Each new row is followed by its nearest point in the smallest flat space through zero that holds the last named rows.

Q821, 6 rows:
[[ -7  37 -13   8   9 -23 -13 -39  37  18  37 -38 -36]
 [  0  33 -31  -7   2   3   3  -5  15  14  10 -24 -16]
 [ 26 -29   3  -3  12 -10   0 -28  13  25  12  -8 -13]
 [  4  26 -20  -3  32   2  18 -19  37  15  17 -17 -14]
 [-17   2 -28 -30  -4  -3 -39  -1  16   2  36  27 -43]
 [ 13   9  -5  -5  19  -7   3 -20  16  18  37   7  -2]]
New rows:
[  9   8  15 -26  -4  10 -11  16 -11 -21  13  15 -21] : [ -9  -2  -5 -11  -6   3 -14  11  -5  -7   9  22  -5]
[ 13  -3  21   2 -13  20  -7 -24  26   4  11  24   8] : [  5 -10  11   0  10  -6  -2 -10   5   2  16  14   3]
[-10  -2  10   9 -16 -19  10 -22  10  13 -10 -18   4] : [  2   0  12  15  -4 -11   0 -15   3   4  -5 -24  -3]
[  8  11 -11  10   7  -2  -9  -4   9 -17  18  24 -15] : [-9  8 -2 -6  8 -2 -8 -2 10 -4 20 16 -7]
[ 26  16  25  24 -12   3  -3 -15  22  -1  17 -21  -6] : [  4  10  13  17   1 -16   1 -22   6   8  12 -22   1]

Q968:
[[ -1 -43   3 -17  20  19   1   0  -1  10  30   7 -21]
 [ -2 -15   3 -16  19  23 -11  11   9  21   3   0  -2]
 [ -6 -11   6 -21 -11   0  13  -2   8   2   4  11   8]
 [ -2 -18   2   4   9  16   2   2   0  19  -3  20  -7]
 [ 13  20 -29 -21 -11 -14 -14  -4   0  -4  24 -37 -20]
 [  6  -9  -4 -30  -3  19 -11   8  29   1   8  15 -22]]
New rows:
[ 10  21   8 -20  -2  15  -7 -19   8  27 -14 -19  22] : [ -4  17  -4 -18  -2   4  -6   8   6  24 -13 -15  21]
[  0  -8 -26  26  -8 -15  13   2  -4 -17  24  -7 -11] : [  6  -3 -10  15  -6 -16   6 -13 -16 -15  17  -5 -18]
[ -1   5  21  -5 -10 -14  21  19 -23 -12  12  24 -14] : [ -2 -10   6   4 -10  -9  15  -9  -3 -15   5  15  -2]

Q991:
[[ -2  -2   9  -5   4  16  -7  25 -11   3   3  -7  -7]
 [-29   5  -3 -29   6   7   0  14  -9   4  -1 -15   8]
 [ 18  28 -10   4  10  -6 -44  12 -24   0  -3 -21  24]
 [ 14  11  -9   3  -2   5 -12   5  11  -6 -23   5 -13]
 [-17   1  31  20   4  -3 -28 -15  17   9  17  -5   1]
 [  2  -5  16  20   3  -3  15   3 -16  10 -16  -9   3]]
New rows:
[  3 -15 -12   0   6  -1  -2  -2  20  -4  10 -14 -23] : [  0  -4  -1  -3  -3   5  -2  -1  13  -4   6   9 -11]
[ 13   5  -8  14   5   9 -10  -9   6 -27  -1   4  10] : [ 17   7  -9   7  -2  -5 -12  -6   5  -6   1   6   0]
[-14 -18  19 -14  40  -2 -22   6   7 -22 -14  -9  17] : [-19   8   9  -6   6   3 -16   5   1   6  -2 -12   4]

Q507 (6 x 13):
[[  4  24  -1 -13  11  -6 -13   3 -20  11   7  12 -24]
 [  3  38 -24 -32 -16   3 -23 -47  -1   0   8   9 -31]
 [ -8   1   9   7  29  45 -10  11 -11  17  42  13 -21]
 [ 10 -19  15  -1  22 -12  -5  10  12  -6   9  -2 -29]
 [ -9   7   3   1   8 -16 -15  20  -4  -3  -1 -22  -1]
 [ -2   3 -23 -14 -34  -8  -6 -10 -14 -17   8   5  -6]]
New rows:
[  4  18  34  -5  39  -9   8  -3 -21 -12   9  35  -5] : [ 14   8  14  -2  25  -3   5   9 -14  19   0  24 -19]
[  6 -14   4  12  32   2   1   1   6   3  -6  -6  39] : [ -3  -7  14  16  15   7  11   9  12   9 -12  -9  22]
[ -1   4   7  -9 -11   8   1  -2  -2  -1  -6   1   2] : [ 0  4 -4 -1 -5  2  1 -5 -1  1 -2  2  4]
[ 11  -1  39  24  18 -15 -24  -7  19  -1  -9 -32  17] : [ -4  -2  18   9  25 -11  -6   6  29   2 -17 -32   8]

Q536:
[[-21 -10   2  -7  28  20   5 -16  12   6   1  17  27]
 [  2  -8   0   5  29  11  -3 -12   8  18   8  -9 -14]
 [ 11 -11 -49  -2  26 -22   5  -8 -13  -1 -12  27 -14]
 [ 12  -7   6 -22  15 -15 -28  -1   5   7   9  18  16]
 [  7 -23  17 -11  16   9   9   6  -7  20   0  -1   6]
 [ 23   7 -30  26   8 -23  -5   2  -5  -9 -13  13  12]]
New rows:
[  0 -26  30  10   1  16   6   0 -18 -27  26  10 -10] : [-4 -7 15 -7 -4 10  8  5 -3  6  1 -6  0]
[ 14  -2  10 -21 -39  -4 -11   7 -34 -15 -14  -8  20] : [  9   0  15 -15 -36 -15   1  24 -15 -11  -6   4  13]
[ 18   0  20  22   0   9  -2   0 -19  17 -11  -6  16] : [ 18  -6  16  19   4   4   5  11  -3  10  -5 -11  17]
[ -7 -14  -8  36   7 -18 -11 -10 -10  -4  10  13  26] : [  9   4 -11  19  12  -6  -5  -3   4  -4  -7  11  25]
[ 21 -15 -16  -6   0  -8  -9 -12  12  -1   2  -2   2] : [ 11  -1  -8  -1  10 -11 -11  -2   0   3   2   6  -2]

Q449:
[[ -9  13   4   0   2 -18  20 -32  -1   7  24  21  41]
 [ -5  17  -8 -14  -7  21  31  24   2 -31 -18  -3  14]
 [ 20   9  -8 -12  22   8   4  13  25 -18   2  -8   4]
 [  1   5  21   1  -6  29  24  -1 -15 -20   4   6 -15]
 [ 14 -16  31  -5   6   1   5   8  -2   4  43  12  11]
 [ 10 -10   9 -19 -37  -9  11   5  27   5  13 -10   6]]
New rows:
[-26 -11 -14   4 -15  11  -9  -7  12 -15  -4  13  16] : [-11   5  -7  -1 -10  -5   6  -1  -3   0  -9   1  10]
[ 10  11  25 -24  14  -8  19 -26 -26  21  15   2  17] : [ -1   3  16   3   5  -4  13 -22  -7   4  25  17  16]
[-13 -14  -3   2 -22  -2 -19 -15   9   1 -21   5  13] : [-11  -1  -9   1 -19 -13  -5  -7   1  12 -12  -4   2]
[ -7 -15  17 -14  25 -12  -9 -26 -24  -3  16   8  22] : [ -3  -2  10   9  19  -8  -2 -13 -15   9  23  18  17]
[ 10 -19   3  24 -15   5  10 -10  19 -22   9  -6 -24] : [ 13  -2  12  -2 -12  11   4 -11  11  -4   4  -7 -24]

Q408:
[[  9  -2  -1  -8   0   1 -45  15   8 -29 -23  13  31]
 [ 35 -20  -8 -21   9  -3   4  10  -7 -30 -21  -2   6]
 [ 16  -7 -10  14   7 -11 -17  26  27 -27  12  17  39]
 [ -5 -12  30  23 -34  -2   3  21   2 -47 -36   4   6]
 [-12 -34  19   1  -5 -14 -23  29  -1 -13   5  19  16]
 [  6 -16  11 -21 -19   8   0  37   0   2 -41  11  26]]
New rows:
[13 -5 19 13 11 39  0 20 -9  1  2  2 12] : [ 2 -4  2 -1 -5  1  3 11  4  0 -7  4  9]
[ 21   0  23  39  14  16  -1  -2   8   6 -15  -1 -22] : [ -2   7   4  13  -8   1   9  -7   1 -11  -4  -6  -8]
[ 37 -25 -10   4  -5  22  -3  -1   0  20  -8   0  -6] : [ 15  -6  -8 -16   6   2  10   5  -4   6  -7  -2   2]
[ -1  -3  -2  39   8 -22  -2   1   6   1  10  -8  34] : [-2  3 -3 23  1 -8 -2  9 19 -9 20  8 15]
[ -7 -36  -2   0   7 -11  -1 -18  -1   2  25 -16  19] : [ -1 -18  -1   0  13 -12  -3   2  -3   0  25   4  -4]
[-20   0 -16  -3  25 -13  25  26   1  39   1 -12  -8] : [-4 -5 -5 -9  4  1 25  8  0 39 16  1 -1]

Q217, 6 rows:
[[ 11   9  22  11 -20  -5 -18 -15   6  20   3 -37  12]
 [-24   7   1  41   2   4   1 -33   4   6   4 -14 -12]
 [-16  11  -7   6 -25 -10   7 -56   8  -5   3  29 -39]
 [ -1  16  -9  19 -18 -22   2  -5  -6  -1   8  28 -21]
 [ -2 -25  14  19 -18   2 -12 -13 -16  30  12   9 -11]
 [ -1 -21 -17  18   2  -2   3   0  23 -26  22   0  -7]]
New rows:
[ 18   1 -21 -11   1 -19  -6 -14  29   3 -20  -5   8] : [  9  10  -1 -15  -8  -6   0  -8  17 -13  -1  -9   2]
[  5 -38 -21  14   6  20  12  -2  10  -8  -4  -1  -3] : [ -8 -33  -9   6  13  15   4  -1   9 -11  12   1  -3]
[ -5 -17  12 -13  10  -7   9   7 -12 -13  13   9  -6] : [  1 -15  -5  -8   4   4   3   8  -3  -4   3  13  -3]
[  5  -8 -10   3  -7   6  15 -18  -4  -2  -5 -17   9] : [ -3  -3   3   0   1   6  -1 -12   7  -1   0 -11   1]

Q520 (6 x 13):
[[-28   0   7  20  30   6  20 -56 -17  11 -55   5   5]
 [-27  32  10  47   0  -9  13  -5 -26 -13  13   4  18]
 [-27   2  20  39  28   7 -12 -19 -51 -13 -28   0  -2]
 [-34   9  -4 -12  12  -6  46 -30 -40  -3 -10 -19  21]
 [ -8 -11   8  17   6 -13   0   3 -12  -1 -31   0  10]
 [ -2   9  14  42  -3 -29 -18 -15  -4  21   2  29 -18]]
New rows:
[ -3   9  -3   7 -21   4   4  28   5   1  21 -18   8] : [  3   9  -3   2 -14  -2   4  25   5 -12  22  -6  12]
[ 10 -12 -26   7 -20   1  15   3  -9   1   5 -20 -15] : [  1  -2  -3 -12  -5  -5   5   5  -3   1   8  -5   1]
[ -5   8  -4  -6   9   1 -33   3   3  25  20 -12 -23] : [ 10  -1   2  -6   0   3 -20  -4  -3   7  20   7 -24]

Q147:
[[-16 -12 -13 -12 -22  42 -12   8   9 -15  -1  -4 -49]
 [ -7  16  16  10   5   2 -48  -8 -10  19 -14  18 -12]
 [  3   9   7 -24 -25  -7 -26 -55  15  -2   8  -9  12]
 [  4  13 -18   4  -9   2   8 -13  18   5 -22 -34  10]
 [-11  -6 -15  -6   3  25  -6 -10   4  -9 -32 -39   0]
 [  5  -2   0   6  17   9 -21  -4   8   4   5 -18  -5]]
New rows:
[-26 -27  -2  17  15  -4  -2  10   1   8 -24  -3 -20] : [ -9  -5  -3   8  13  15  -5  18 -11   0 -19  -3 -10]
[ -6  20   6 -29 -24  26  14   3 -31   2   2  -9 -39] : [-15  -4  -6 -12 -25  19   2   4  -1 -10  -8  10 -25]
[  7  -5   5   8   4   7  -8 -37   0  14  11   6  -1] : [  5   3   8  -4   0  -4 -19 -18   5   3  11  -1   3]
[ -2   2  -9  39 -16 -14  -1 -23 -13   0  18  -2  -7] : [ 7 10  1  4 -7 -8 -3 -5  8  8  8  4 -1]
[  1  -7  18  -3  -9   6   2 -27   1   5  10  25 -30] : [ -3   0   8 -10 -17   2 -13  -8   1  -2  16  21 -16]

Q409, 6 rows:
[[  7 -27   7  -3   2  15  -4  -9  11  24  -1  -3 -14]
 [-21 -19  18  11  17  14  25 -15  21   7   5  -5 -10]
 [ -1   1   5 -23   0  25 -10   3  10 -43  31   2  15]
 [ 25  -5 -21  17  -1 -16   2   9 -14   9   9  22  -6]
 [  9 -21  18 -26 -14  27   1 -23  -1   2  -8  23  13]
 [ 29 -15 -34  -8  -9  -4   7  14   5   9 -15  21  10]]
New rows:
[ 35   8 -12   1  -1  -5 -13   6  12  -5  -8 -13  20] : [ 13   3 -20 -11  -7  -3 -12  16   2  -3  -5  -3   6]
[ -4 -22 -30 -20  11 -14  15   0 -20  20  35   1  13] : [ 14 -11 -14   7   3  -1   5   6   2   1  11  12  -3]
[ -6  22 -21  -1  -1 -17 -14  -7   9   6 -18 -21  12] : [ -7  18 -11  -4  -4 -14  -7  13   1   3 -22 -20   4]
[ -7  21 -13  17   2 -10   5   4 -23   9  -7  14   0] : [  1  16  -5  16  -2 -22   7   2 -18   4  -7   9   1]
[ -4   6 -34   5  13 -12  -8  27  -5 -17  -3  -2  -3] : [  6  13 -28   6   4 -16  -2  25   4 -12   4  -7   2]

Q519 (6 x 13):
[[ 22  12 -13   4  21 -14  11 -28  18   2  16 -12  13]
 [ 11 -10   2  -5 -11  -9 -22 -21   7   7  14 -20  26]
 [ -4  15  18 -15   7  22  14 -33  19   2   2  14 -12]
 [-21  19   5   1 -15  18  -4 -17  14   2  -6  -2  -9]
 [-23   2  16 -27  10   9 -11 -11 -14   6   3   2  -9]
 [  7 -15   2   9   0   1 -39   6  -6 -15 -34  -1   0]]
New rows:
[  6  -5   3  -2  12   0  -5 -15 -26 -17 -22  -3  -7] : [  3  -4   3  -4  20  -1 -16  -2  -8  -8 -17   4  -6]
[-25   1  -8 -19 -22  -4   2 -11  -2  -5 -35  -9 -13] : [-22   9   3   1  -9  11 -14  -1  -2  -1 -13  -2 -10]
[-20  21  -3 -22  -4  -6 -12 -10  -1 -18  26   5   8] : [-18  10   2 -13   2   0  -4 -13  -3   9  13 -10   1]

Q733:
[[ 28   0  27 -10  10 -13   1   0   1  24 -11  20  32]
 [ 26  37   9  -1 -18  16  18   3  -7 -10  31  24   3]
 [ 11  39  22   1  -7 -26 -39  -4   6  40  56   4 -22]
 [ 37  11   9  14 -13 -30   4 -20 -12 -23 -24   0 -43]
 [ 13  -4  39  -7  -8  -7  14  12   0 -35  -3  23 -26]
 [  4   5  23 -23 -23 -13  53 -19 -20 -25   7 -26  30]]
New rows:
[ 19   0   2   1   4  -5 -35  15  -2 -21   7  -3  -8] : [  4   2   5   5   1  -4 -13   4   4  -1   1   9 -20]
[-19 -10 -39  -2   0   6  20 -14  -6  29  12 -12  -4] : [-17   3 -31   4  -1   9  -1  -9  -3  10   6 -24  11]
[ -1   0   2   4  -3 -24  -2   9  -6  21 -20  -3 -24] : [  6  -5   4   5   4 -19 -14  -6   1   6 -12  -5 -16]

Q624:
[[-26  14  -3 -20  10  -3   0  25  -3   6  -8   8   8]
 [-13   8  -8  20   8   7   5  10   9 -29 -21   0  13]
 [ 24  24  14  -9   7   7 -11 -12   6  -7 -24  -1  12]
 [ -3  -1   7 -22  20  -4 -19  10  -6  18 -22  15   7]
 [-24  29   0 -23  -9  -8  -3 -15 -19  17   3   9  13]
 [-10  18 -16  -1   0  10 -12  -5  -8   5  34  -7  -8]]
New rows:
[ 16 -14  38  13 -11  18 -17   7   4   2 -15 -11 -27] : [ 31 -17  11   3   5   3  -3   0  11   0  -6  -4  -8]
[  6 -11   6 -23 -15  20 -31 -26   0  24   3   4 -17] : [ 18  -4   5 -13   3  -1 -22 -21 -12  25  12   3  -8]
[-29 -16  -9  -7  16 -41  -1  -9 -12  -7  14  -7   6] : [-27 -12  -9   3  -3  -9   2  -1 -13  10   5  10   1]
[-14  -8  -9  19  21 -11  29 -23   8  40  24  -3   8] : [-13 -15  -7   5 -11  -8   4 -11 -12  12  18   3  -6]
[  3   5  -7  41  -5   2 -12 -12  -8  -6 -32   1   4] : [  0  -4  -5  27   5   4  -8 -21  -2 -18 -22   5  13]

Q486:
[[ 36 -21  30 -31   4  39   8  -8  18  -5  25  -1 -13]
 [ 28  -8 -15  11 -12  18   6 -19   2 -15 -10  11   8]
 [  4  -8   9 -21   9  15 -30 -21  -4   6  17   7  21]
 [  0  17  10 -24  12  32  11 -21 -17  10 -15  -6 -20]
 [ 13   0   1  -8 -10  -5   1   2  10  -7 -20   9  19]
 [  0  20   2 -23  23   9   7 -21  27   4  29  20   9]]
New rows:
[ 10 -15  26 -13   0  17  11  22   5  32  14  12   1] : [  8 -10  24 -21   3   7   1  11  11   2  13  -6  -7]
[ 11   8  -3   5  27 -25 -24 -11  12  23  -4   3  18] : [-11   8  -5  -5   6 -13 -16  -6   5   4   5  11  23]
[ -4 -10  38  -3  -4  34   5   6  10   1  10 -13 -18] : [ 10 -13  24 -16   3  20   6   7   0   3  13 -14 -23]
[  4 -11   1   4  10  -8  -8  -6 -33  -7   4   1  11] : [ -3  -8  -4   6  -2   2 -18  -6 -16   2   0  -3   6]
[ 11   7   4   9 -21 -18   1  -8   3  -6   9  -3  -5] : [ 4 -4 -5  9 -5 -5  4  5  6 -5  2  2  1]
[-26  12  17   9  -6  -8  14  13  26  15   1  30 -39] : [-14  16   4   0   9 -13  26  17  16   4   9  -3 -20]

Q873:
[[-18   1  28 -18 -11   0  -1  20 -18  -8  -7  -8  26]
 [  7  32  13 -16  -2  12  13 -10  -3   6  10  18 -16]
 [ 25  17  14   5  -8   7  -6   6  14 -12 -12  27 -20]
 [-13  21 -14 -12 -18   4 -19 -32  11   9 -16  17 -22]
 [ -3  25  10 -15 -24 -10   7 -17 -33  21  -4  17   4]
 [  2  26   6   8  31  11 -11  -9  14 -17  24  24 -18]]
New rows:
[ 22  11 -17  -5 -29 -22  -4   2   7 -23 -13   4  10] : [ 12  -3   1   6 -19  -7  -8   3   1   0 -21   9  -3]
[ -8 -26 -30  17   8  -2  -3   6  -5   1  23  -9 -11] : [ -1 -20 -23  17  18  -7   0  -6   4   4  12 -14   2]
[-20   6   8   2 -11  -2  18 -41  13 -34 -19 -36   3] : [-20  -4  -6 -15  -5   8  -6  -5  11   1  -7 -13   0]
[ 26 -17 -10  18   8  16  -6 -12  15  -2  17 -14  14] : [ 11 -16 -14  16  16   0   4   3  12  -2   9  -8  -5]
[ 10  -8   1  14  -8  -7  -2  16 -10   4 -15  -3  15] : [ 10 -14   4  10 -10 -12  -1  13 -10  -1 -11  -1  11]
[-22  -1 -13  -5  17   9  12 -19  37 -17 -11  13   5] : [-15   2 -10  -5  11  13 -12  -9  25  -8   2  -5 -12]

Q916 (6 x 13):
[[  0  20  12  10 -19   0  20  -4   7 -13  16  -6 -17]
 [ 11   8 -20  -1  -5 -15 -16  11  15  -1 -12   2 -13]
 [  0   9   5 -43   5   7  -3  30  12  13  18 -17   5]
 [ 32 -10 -14  29  -6 -51 -16  50  20  -3  -6 -33   3]
 [  1  -4   1   8   4 -33   1  -7 -30  27 -11  22 -11]
 [ -2 -32  -3  11 -25  -1 -20 -10  -6 -16  42   0  15]]
New rows:
[  9  14 -18 -18   4  -3  20 -23 -26  23  26 -11 -11] : [ -7   9  11 -16  -5  -5   9  -5 -15  15  15  11 -11]
[ 17  -7   4   7   7  20   9 -12   1  18  11  21 -14] : [ -6   2   3  -2  -1   5   4 -14  -9   3   1  11  -4]
[  4 -27 -17   3 -18  16  -3 -12   7   5  19 -10  17] : [ -2 -21  -4   2  -8  10 -15  -5   2 -12  19  -3  15]
[  0  -4  21  20  26   7 -22 -22   6  24  16  25  -5] : [ -7 -10   1   1   3   2  -2 -17 -16   6  -1  15   3]
[  2 -16  21 -20  26  24 -22  21   0 -16  13  11  -8] : [ -5  -8  -1 -23   7  18  -9   5   4   2   8  -5  14]

Q590 (6 x 13):
[[-19 -14 -14 -17  15  16 -24  -8  32   6  33  -5  -5]
 [-20 -30  -7   0 -25   1  -9  -1 -15  17 -21   6  -2]
 [ 21   0  15   0  -8  -2  34 -10  36  13   6  -2  33]
 [ 26 -31  16  23  17  13 -20  34   7  11  11   3  23]
 [-23   2   3 -29 -29   1  33  20  18  10  15 -27  -1]
 [ 11 -25   7 -25   3  23 -27  -1  23   5 -14 -17  -1]]
New rows:
[-16  15  14  -9  25  -4  -3 -19 -25  11   1  12  -2] : [ -5  11  -8   5   7  -6  -5 -13 -10  -8   0   9  -9]
[  3  23 -18   0  12  24  21 -14 -22  16   2   7 -19] : [ -6  17  -7   1   2  -8   5 -11  -9  -9   1   5  -9]
[  1  -2   7  22  -4  -2  27 -14 -21 -12 -25 -18  17] : [ 12   7   8   9 -13 -11  19  -4 -14   0 -23   5   7]

Q97, 6 rows:
[[-11 -13  -2  29 -13 -23  15 -14  -4   2  33  -2  49]
 [ 18   2  -1  56   4 -15  27 -11  33 -13  -6  -5  14]
 [ -8  -7   5  16   7   3  16   3  -7  14   8 -49  -7]
 [ -5   4  -5  35  24 -17  30 -30  -3 -11  21  -9 -11]
 [-15  25   1  -4  26 -21   4  40 -16   2  36 -17   3]
 [-29   2 -32  38  -7   5  19 -16 -30 -44   0 -26  -6]]
New rows:
[ 19   9   7   9  10 -10  10   8  16  -3   6 -27  15] : [  8   5   7  19   8  -9  11  15  15   7   4 -17   8]
[  3   0  37  22  -3  -4 -33  17  23  25  -4  24   2] : [21  0 16 -6 -1 -6 -7 14 27 18 -5 14 14]
[  7   3  22  14 -21  12  -4  16  -8  12  16  13  -4] : [ 2 -2  5 -5 -4 -2 -4  8  3  8  2  1 10]

Q343 (6 x 13):
[[-23  23  -1  -1  16  -5 -29 -15  23   6   1  29   3]
 [-27  -3 -11  -2  49   0 -22 -22 -12  46 -47 -17 -16]
 [-17  11  16 -14   2   5 -25 -30  -5  19 -28 -23  -1]
 [ 10   5  -5   0  44  -3  -3 -17 -15  19 -29  14 -34]
 [ 21   1 -14 -11  23  -4 -25 -25 -11  16 -11   1 -55]
 [ -5  21  12   4  26   1 -41  -4  25  12  -5 -18  -8]]
New rows:
[ -6  -5   6 -13   4  12 -20  34 -13 -13  20 -12  -9] : [  8  -5  -3   4  -4   1  -8  13   9  -3  13 -17  -3]
[-20 -15   4  11  13  22   1   1 -17   2 -24 -13   2] : [-11  -8   2   2  12   3   8   0 -12  15 -22 -16   8]
[  4  -6 -34 -18  25 -20  -3  -5   9   8  -1  20 -23] : [  0  -7 -29   0  20  -8  -9  -5  -1  11   3  24 -27]
[ -2  -6  22 -10 -15   0  29   4 -25 -14  -1  -6  -8] : [ 13  -6  12  -5 -18   4  26  -3 -20 -10  -7  -5   4]
[  6 -16   8  -1 -25 -17   6   1 -16 -20  22   2   2] : [ 11  -8  -2  -6 -29   0  12   2  -6 -15  16   2   2]
